The first 5 rows are patterns. Each new row is the sum of 2 different patterns, raised or lowered, with some noise. Before adding, each is slid sideways (what falls off one end comes back at the other) and multiplied by a number that may be negative. Names go in the order of the patterns.
Known rows, each followed by the names of its patterns:
2.682  -1.861  0.161  -1.715  2.716  0.431  -2.093  -1.039  -0.139  1.107  1.249  -1.155  0.189  1.611  -2.079  -1.819  1.498  -0.713  -1.755  2.226  0.365  1.311  -2.043  -1.137  -2.047  -0.229  -1.978  -0.308
j_997
-1.718  -0.578  0.912  2.808  0.962  0.049  0.673  1.650  -2.254  -0.096  1.775  0.647  -0.762  -0.198  -2.402  -0.326  2.404  2.544  1.975  0.984  0.182  1.623  1.017  -0.460  -2.227  -2.462  -1.854  1.790
j_531
-0.761  -0.458  2.751  0.566  -1.496  0.990  1.354  1.872  2.410  -1.788  -2.627  0.384  -1.333  -1.171  1.600  2.207  -0.167  0.760  -1.752  2.392  -2.195  -0.026  -0.714  2.178  2.345  -0.203  0.834  -2.402
j_911
-0.590  1.763  2.170  0.408  -2.792  0.146  -0.752  -2.362  0.814  -0.055  2.389  -1.569  0.666  -1.100  -2.281  2.502  1.267  2.514  1.968  -0.509  1.984  0.968  0.414  0.834  -2.255  1.244  0.103  1.944
j_849
2.034  -1.827  0.931  -0.523  -1.439  -1.628  -2.002  0.663  -1.141  -1.635  -1.370  -2.304  -1.622  -2.580  -1.079  -2.104  0.300  -2.182  0.891  2.808  0.132  -1.873  2.464  0.289  -0.653  1.635  -0.511  -2.328
j_546

New rows. What belongs after each?
-1.082  -3.038  0.709  0.204  -1.605  1.081  4.371  -0.759  -0.081  1.757  -0.900  0.719  1.452  2.746  -0.575  0.361  -0.797  1.399  0.771  -3.379  1.403  0.785  4.116  0.115  1.529  0.884  3.139  1.392
j_997 j_531
-1.972  2.027  -0.249  3.854  0.453  0.286  0.938  1.148  2.930  5.421  -0.575  -0.727  3.324  -0.753  -0.051  1.228  4.397  0.550  2.563  1.062  1.993  -1.762  -0.797  -0.780  4.018  2.168  0.196  1.978
j_911 j_849
1.020  -2.053  -1.054  -3.269  -4.249  -1.891  -4.814  -4.982  -3.681  -5.680  -1.610  -0.164  -3.152  0.297  -2.171  -3.841  -5.687  -1.921  -4.376  -2.207  -4.675  1.472  -2.499  -1.161  -2.608  -5.017  -2.354  -4.892
j_911 j_849
-3.085  -1.340  0.904  -2.175  0.346  -3.096  1.041  -0.835  -0.812  -3.250  -4.683  -0.256  2.230  4.229  0.848  0.162  2.468  -1.244  -2.498  0.162  -3.520  2.008  -2.754  3.180  -1.479  1.595  -0.669  -2.286
j_911 j_849
-5.088  -0.831  -4.217  -1.661  1.916  0.109  -2.977  1.046  -2.579  -0.202  -1.679  -1.877  -3.771  1.640  -1.164  -1.138  -1.271  -4.158  -3.095  -3.175  1.012  -1.990  -3.775  -1.540  -2.151  -1.296  -1.683  -3.751
j_911 j_546
-3.730  -5.612  -5.387  -6.573  -4.137  -3.848  -3.326  -0.697  -2.320  -2.718  -0.318  -2.812  -3.208  -0.481  -4.912  -5.511  -0.157  -4.380  -2.695  -3.664  -6.051  -4.717  -3.320  -0.701  -2.684  -3.959  -4.201  -4.167
j_531 j_546
-0.519  3.533  1.948  -0.625  0.841  2.949  -2.326  0.786  3.834  1.517  3.460  4.328  -0.097  4.279  1.358  1.419  1.231  1.096  1.736  2.011  1.277  2.470  3.278  5.497  3.512  3.825  2.780  4.316
j_531 j_546
-1.814  0.391  1.842  -3.609  -0.895  -2.292  -3.919  -1.729  0.688  -1.333  0.010  -1.479  -0.546  -2.910  -2.385  -2.174  1.396  -3.164  3.193  -0.888  -2.270  -5.206  -5.163  -2.054  -2.011  -0.264  -1.186  0.014
j_531 j_911
1.214  -0.091  1.381  1.026  2.018  -1.183  3.621  2.643  3.397  1.186  -0.285  0.356  2.448  0.562  2.963  4.881  1.622  2.223  1.284  3.447  3.342  -1.468  -2.039  1.015  3.670  0.352  -0.120  1.880
j_997 j_546
5.222  7.397  4.650  4.506  2.580  0.510  0.445  5.789  1.637  4.642  3.057  8.279  4.885  4.408  3.087  3.827  1.689  3.252  7.421  5.143  3.250  1.528  0.956  4.639  5.532  5.524  4.454  3.210
j_531 j_911
2.738  0.271  -0.305  2.657  -3.061  -2.539  3.041  -1.515  -0.214  -0.985  -3.841  -2.094  0.172  2.851  0.535  -0.850  -1.366  -0.854  -0.721  -2.984  -3.577  -4.677  -1.877  -0.393  -1.407  1.807  0.775  0.860
j_531 j_546
0.930  -4.102  0.743  -3.319  2.304  -6.189  -2.074  -0.182  1.717  0.796  -2.850  -1.899  -3.025  -2.580  -3.521  2.853  0.910  -4.373  0.215  1.471  -1.862  0.380  -4.447  -2.204  -0.064  -1.054  -2.244  2.023
j_997 j_911
0.309  1.711  0.933  -0.719  4.174  2.076  3.732  0.464  1.596  0.676  -1.277  4.254  2.264  5.382  2.922  3.439  7.175  3.783  1.753  5.730  1.249  3.787  4.495  4.373  0.392  6.279  3.516  4.112
j_849 j_546
-3.232  -5.203  -3.316  0.835  -4.923  -3.472  -0.035  0.131  -1.994  -0.510  -1.044  0.574  -5.445  -2.803  -1.674  -1.317  -4.058  -2.395  -2.282  -3.322  0.389  -0.780  1.764  -0.819  -3.092  -1.257  -1.131  -1.719
j_997 j_531
0.610  1.051  5.833  3.712  3.203  3.884  5.690  4.615  4.672  4.719  0.301  0.879  -0.805  6.274  0.919  3.820  5.892  3.703  2.738  0.940  2.038  5.320  -0.948  2.090  4.546  2.999  4.430  1.845
j_531 j_849
